The groups are shells around one centre, one inside the other: the same stretched ball of 7 dimensions in 7 sizes.
In the rows, 128 means zero.
Known rows, each followed by its group:
126  115  133  151  143  134  145  119  123  118  115  135  121  123  99  144  131  85  103  129  126  124  122  131  134 -> (2)
110  112  168  52  140  156  187  139  161  110  98  116  94  115  34  100  57  126  155  80  157  53  125  189  98 -> (1)
107  112  159  152  184  156  116  146  116  95  98  108  149  166  111  133  146  117  116  82  105  97  119  119  132 -> (5)
127  94  133  163  136  142  133  117  110  104  106  137  133  114  113  141  152  60  85  154  135  98  106  98  136 -> (1)
145  131  103  126  60  104  124  106  129  170  167  151  122  94  151  129  130  122  118  196  154  160  129  113  125 -> (2)
121  137  143  162  182  143  125  151  107  118  104  118  152  165  117  141  154  102  111  99  106  124  118  128  143 -> (4)
135  150  116  103  94  112  128  137  140  173  158  126  131  138  113  123  97  197  140  121  128  155  140  145  109 -> (5)
125  145  137  100  108  128  121  142  132  154  144  123  137  134  140  110  124  149  150  134  141  127  130  136  121 -> (2)
148  141  95  172  102  110  104  139  98  167  146  137  165  139  146  146  158  142  90  167  121  161  115  90  136 -> (6)
139  124  118  118  100  120  129  111  135  158  150  142  119  116  138  127  118  122  124  157  137  153  128  120  113 -> (0)
132  134  118  180  126  116  88  112  112  146  156  138  145  143  190  148  177  109  109  160  107  187  133  91  145 -> (3)
131  153  127  88  104  111  171  126  157  160  148  133  97  117  71  127  72  162  150  110  140  149  149  192  115 -> (1)
115  104  150  120  123  137  155  102  143  104  122  137  95  96  99  129  117  71  125  139  149  103  130  147  130 -> (2)
133  123  136  94  141  148  151  152  129  142  106  121  135  141  79  113  95  136  126  105  136  91  108  137  100 -> (1)
138  118  117  171  130  129  107  119  105  138  132  140  147  132  160  143  167  84  94  165  121  149  113  85  136 -> (4)
123  147  136  168  170  135  137  156  103  121  104  121  152  156  101  146  155  100  107  108  114  121  119  140  154 -> (4)
132  124  107  205  95  106  78  104  101  138  162  143  152  123  196  156  197  103  89  192  118  179  130  72  159 -> (3)
135  141  129  109  139  137  159  162  121  146  107  122  141  142  68  123  102  138  120  107  136  98  111  150  116 -> (3)
153  158  93  153  97  103  93  135  109  193  168  139  160  149  180  138  153  161  114  167  115  198  126  94  126 -> (4)
130  149  135  74  106  129  156  150  141  160  133  124  124  125  89  106  87  156  153  119  153  108  127  166  110 -> (1)
124  123  137  109  116  135  142  141  129  131  121  123  132  125  92  119  111  136  126  124  144  94  120  138  120 -> (0)
114  120  137  170  112  124  80  109  115  121  153  131  143  127  198  135  187  100  120  168  125  150  134  89  153 -> (1)
123  119  142  95  127  144  125  143  135  138  125  117  136  143  113  109  106  157  138  110  133  102  119  125  102 -> (5)
105  114  166  143  188  160  114  140  118  95  100  112  143  161  133  126  154  92  127  93  111  99  118  118  134 -> (4)
124  144  130  118  118  117  104  124  145  160  165  122  129  155  150  128  116  191  149  107  108  178  151  134  113 -> (3)
115  132  142  129  110  126  106  123  130  132  149  125  133  128  160  121  148  128  141  144  135  134  137  123  137 -> (0)
130  136  116  174  127  115  94  124  115  147  151  130  149  152  160  150  159  147  107  136  102  178  135  102  137 -> (0)
148  133  103  109  59  103  138  102  139  177  168  154  109  90  136  126  110  124  125  189  156  163  132  128  116 -> (3)
124  107  130  158  105  127  93  101  119  127  149  139  135  116  184  133  170  91  112  177  132  144  125  82  136 -> (4)
141  115  108  152  89  117  103  110  115  153  152  144  140  115  163  136  152  115  101  183  135  152  119  83  125 -> (5)
147  146  98  116  66  98  107  112  139  193  186  144  127  123  166  128  117  180  135  167  131  197  142  115  109 -> (2)
119  119  142  90  109  130  144  120  155  135  140  124  107  122  91  118  84  163  144  108  137  118  140  154  104 -> (0)
112  126  138  122  96  117  122  113  147  130  157  124  115  121  120  129  114  166  139  123  130  140  151  145  127 -> (2)
143  136  113  86  76  113  142  117  148  178  161  142  111  109  118  117  87  158  140  153  149  152  134  141  100 -> (6)
144  163  100  191  131  106  88  141  97  171  155  133  170  166  177  156  178  145  101  147  96  202  130  96  148 -> (3)
104  115  159  162  168  146  107  126  119  94  116  117  138  149  145  137  165  92  121  110  111  118  129  116  146 -> (0)
137  122  119  161  144  131  138  132  111  133  114  135  139  136  100  148  136  101  91  131  119  131  114  117  131 -> (3)
119  128  126  139  91  110  101  107  140  143  170  129  125  128  155  134  133  168  133  140  122  167  150  121  129 -> (4)
108  103  158  167  169  156  133  139  103  78  85  120  144  132  103  137  166  54  97  123  130  68  106  116  154 -> (1)
120  120  128  199  145  129  78  126  99  119  135  124  164  157  176  152  191  116  94  140  99  153  124  77  151 -> (5)
109  101  153  144  144  151  118  135  116  95  106  117  144  134  117  126  149  101  111  123  132  78  113  108  135 -> (6)
124  156  134  116  130  121  113  137  137  159  154  121  134  157  148  124  124  170  153  108  114  168  145  144  122 -> (0)
107  143  155  112  143  131  129  130  148  127  140  116  117  148  120  124  114  153  158  89  118  141  151  166  128 -> (5)
126  160  131  111  111  113  147  130  141  155  150  132  114  124  115  127  112  136  149  128  137  154  145  172  135 -> (0)
125  154  128  165  159  126  121  157  108  137  121  117  158  168  112  146  148  145  112  99  103  144  128  135  145 -> (6)
137  155  110  109  71  97  110  117  146  186  186  136  124  128  157  125  111  194  149  149  129  193  153  137  115 -> (2)
125  159  128  156  137  119  137  149  111  138  126  126  144  141  111  142  148  116  119  126  125  138  130  151  156 -> (6)
146  136  114  123  118  128  130  142  115  164  130  135  145  134  126  125  127  123  114  150  135  133  110  113  116 -> (4)
118  149  135  134  116  119  115  140  127  141  146  119  141  143  132  129  137  162  138  121  125  140  140  140  139 -> (0)
97  99  185  62  148  166  163  130  159  89  99  111  98  118  71  96  83  107  161  84  154  46  126  169  106 -> (3)
110  139  156  87  124  133  174  136  150  119  120  121  101  113  62  116  89  124  154  102  153  91  140  195  130 -> (6)
122  122  136  143  146  133  118  123  129  129  132  125  131  147  129  137  132  130  120  112  110  145  132  122  124 -> (5)
141  130  104  134  85  110  112  123  128  168  160  135  139  130  134  135  120  176  114  149  125  162  131  109  113 -> (6)
127  125  139  121  133  139  111  129  125  141  134  128  137  140  158  118  140  112  133  137  128  132  120  109  119 -> (5)
106  114  166  126  170  153  142  128  133  96  104  120  118  137  105  126  130  82  133  98  126  97  126  146  133 -> (5)
112  154  158  68  144  134  164  142  163  140  131  114  102  144  76  111  72  166  175  69  131  124  150  203  111 -> (1)
149  139  88  156  49  88  97  99  123  184  190  153  134  105  184  143  151  146  110  206  136  202  139  94  133 -> (1)
125  127  143  97  136  142  182  147  134  122  98  125  116  118  41  121  88  110  125  105  151  74  116  173  120 -> (2)
115  145  150  85  145  137  154  155  148  137  121  109  123  153  66  116  80  182  154  66  125  109  138  180  110 -> (4)
102  90  155  161  137  143  105  108  125  84  123  121  130  127  137  137  157  100  110  128  122  104  129  103  140 -> (2)
144  163  95  146  64  85  115  111  129  186  187  148  127  114  163  143  138  155  127  180  133  207  150  132  140 -> (3)
131  138  136  112  150  140  127  146  127  150  125  123  140  155  126  120  120  135  135  109  120  133  120  130  111 -> (6)
89  99  180  135  169  159  117  123  135  72  107  109  124  142  121  123  144  99  136  89  120  83  132  131  137 -> (6)

New rows, each followed by its group:
106  115  154  150  133  136  116  112  127  100  130  127  123  121  148  132  160  82  126  140  132  118  134  124  150 -> (0)
130  162  121  114  92  101  125  116  147  172  176  136  113  127  146  130  115  165  154  138  128  190  157  159  128 -> (3)
114  139  146  144  151  131  164  139  127  109  108  123  119  129  66  143  123  101  120  102  130  108  134  175  151 -> (2)
104  138  155  124  154  136  128  148  138  116  124  104  135  163  91  129  113  179  143  66  109  117  144  161  129 -> (1)
102  132  174  93  170  157  153  155  138  103  98  106  124  147  80  110  108  119  155  73  134  73  126  172  126 -> (5)
116  116  153  135  154  147  129  122  124  110  115  129  125  129  137  126  148  67  126  131  131  112  120  124  135 -> (2)
124  117  142  130  145  140  150  121  129  118  113  134  115  120  104  132  126  75  117  129  135  113  120  138  129 -> (4)
132  110  131  142  128  138  152  122  115  119  108  142  124  104  102  134  138  54  99  159  149  98  107  122  135 -> (1)
103  113  156  158  162  145  92  133  121  101  123  109  149  164  146  134  157  139  123  95  101  121  132  106  134 -> (5)
105  118  161  100  118  139  139  124  145  109  128  119  113  116  108  112  115  122  149  118  148  90  136  153  128 -> (0)
127  149  136  146  148  131  134  143  112  135  120  130  140  139  130  133  153  85  123  135  129  131  121  139  148 -> (2)
106  104  162  131  150  153  101  127  126  102  120  115  139  145  153  118  152  109  132  117  123  101  122  103  126 -> (0)
108  111  153  159  153  140  138  116  125  90  111  127  118  122  106  143  147  72  112  121  127  107  129  138  150 -> (6)
137  141  118  119  97  111  169  118  137  150  139  145  104  99  83  136  103  108  121  150  150  139  133  166  131 -> (6)
103  122  159  139  138  138  141  126  128  94  115  122  120  118  105  130  142  85  128  123  141  93  132  151  153 -> (5)
145  119  103  158  95  119  119  130  105  151  134  140  151  118  127  139  147  119  86  174  137  129  108  90  129 -> (1)
136  165  116  156  121  110  110  136  112  165  153  135  147  143  167  140  162  121  126  152  120  181  134  127  149 -> (2)
127  133  113  196  119  111  118  128  103  126  134  132  149  132  119  162  164  120  86  146  116  148  130  115  160 -> (1)
107  136  151  116  109  125  136  127  140  119  139  121  117  117  112  122  124  131  147  125  145  111  144  162  143 -> (3)
127  149  133  137  135  130  141  156  111  135  115  123  147  137  102  130  140  113  120  127  136  109  118  144  145 -> (2)
114  118  141  168  159  138  90  130  117  116  130  116  152  166  153  141  160  138  114  106  96  143  130  98  133 -> (6)
133  130  117  188  130  120  97  119  102  137  141  138  151  138  173  151  181  94  96  163  113  166  123  90  150 -> (0)
113  125  146  171  146  136  101  125  108  109  126  127  146  137  169  137  184  76  116  146  122  128  124  104  157 -> (4)
106  135  161  132  175  146  106  140  131  118  125  109  140  172  145  125  141  139  147  81  101  135  137  134  129 -> (2)
141  152  116  140  124  120  116  139  114  166  143  135  147  143  155  132  147  121  123  149  124  163  122  118  132 -> (5)
142  152  99  199  114  106  77  133  90  165  158  137  173  151  199  153  197  124  96  176  107  192  124  77  156 -> (2)
101  95  159  149  146  145  101  109  134  91  128  117  127  140  142  133  146  121  123  110  113  116  135  108  129 -> (3)
112  133  140  162  121  120  111  113  124  119  146  130  128  125  156  140  164  102  126  146  126  148  142  128  156 -> (5)
117  104  143  143  147  148  124  142  117  107  105  115  147  144  95  131  132  130  104  107  122  87  113  111  123 -> (2)
125  139  137  120  125  134  145  151  118  133  116  124  140  127  97  121  128  116  125  130  146  95  117  144  135 -> (3)
100  108  164  162  174  154  121  140  114  79  96  110  144  149  107  136  158  96  111  97  116  82  120  123  148 -> (5)
128  132  128  146  151  133  114  141  120  141  128  121  148  163  123  138  132  152  115  103  104  145  125  118  120 -> (5)
124  142  124  188  149  123  111  150  99  126  122  119  164  160  119  154  165  137  95  116  103  140  125  116  154 -> (2)
125  138  150  75  159  151  153  158  141  144  109  114  128  156  83  107  85  149  152  78  129  101  120  161  98 -> (1)
113  99  150  101  116  146  117  126  140  118  129  117  129  130  119  110  112  150  134  117  136  91  124  114  105 -> (3)
136  128  126  105  121  135  149  151  126  147  116  124  138  134  77  120  99  149  119  118  139  99  112  136  108 -> (3)
103  90  165  160  175  161  123  122  117  73  93  119  132  136  119  135  159  60  106  113  121  81  114  109  141 -> (3)
154  164  84  156  69  87  96  122  115  200  186  147  149  131  182  143  151  166  116  185  124  214  138  105  134 -> (2)
116  93  139  163  128  139  92  110  119  107  132  126  141  133  156  136  161  113  103  142  118  122  122  80  130 -> (4)
109  102  149  138  132  136  149  111  138  95  116  127  107  112  79  139  117  102  113  116  134  99  133  146  134 -> (3)
156  165  86  122  60  90  134  131  126  201  173  146  134  116  126  134  112  173  122  173  142  182  135  137  122 -> (1)
127  159  119  186  140  113  89  143  103  149  148  123  165  168  168  151  177  149  113  128  96  181  136  111  155 -> (4)
113  102  143  150  123  140  122  129  116  100  114  122  140  123  109  132  145  111  104  135  136  84  117  110  137 -> (1)
134  101  115  149  85  121  99  100  122  141  154  143  133  109  167  133  150  114  103  182  136  145  121  78  122 -> (3)
136  149  114  159  113  115  83  134  108  164  158  131  162  151  191  134  171  142  120  159  115  176  128  91  138 -> (5)
102  117  170  93  157  155  160  147  143  97  97  107  118  138  57  114  93  133  144  72  136  62  127  171  119 -> (5)
144  125  104  151  100  118  137  136  109  149  127  138  145  118  97  141  130  126  89  158  138  122  111  112  129 -> (1)
132  154  123  103  109  113  160  136  144  160  143  130  114  127  80  129  88  162  140  113  136  145  142  177  120 -> (0)
142  160  117  102  116  118  173  153  131  167  126  132  126  128  63  128  89  146  129  119  142  127  125  175  120 -> (3)
122  119  144  127  148  146  94  134  124  135  132  119  149  160  165  118  144  136  132  117  113  132  120  96  112 -> (4)
120  129  127  184  137  127  79  140  101  128  137  118  171  163  166  144  180  145  103  131  102  145  125  85  146 -> (6)
135  135  107  171  75  96  115  94  121  149  169  152  121  97  163  151  161  98  107  195  138  181  141  115  154 -> (1)
115  124  141  154  135  126  123  111  130  116  137  131  119  128  135  142  145  100  121  130  121  145  139  133  144 -> (5)
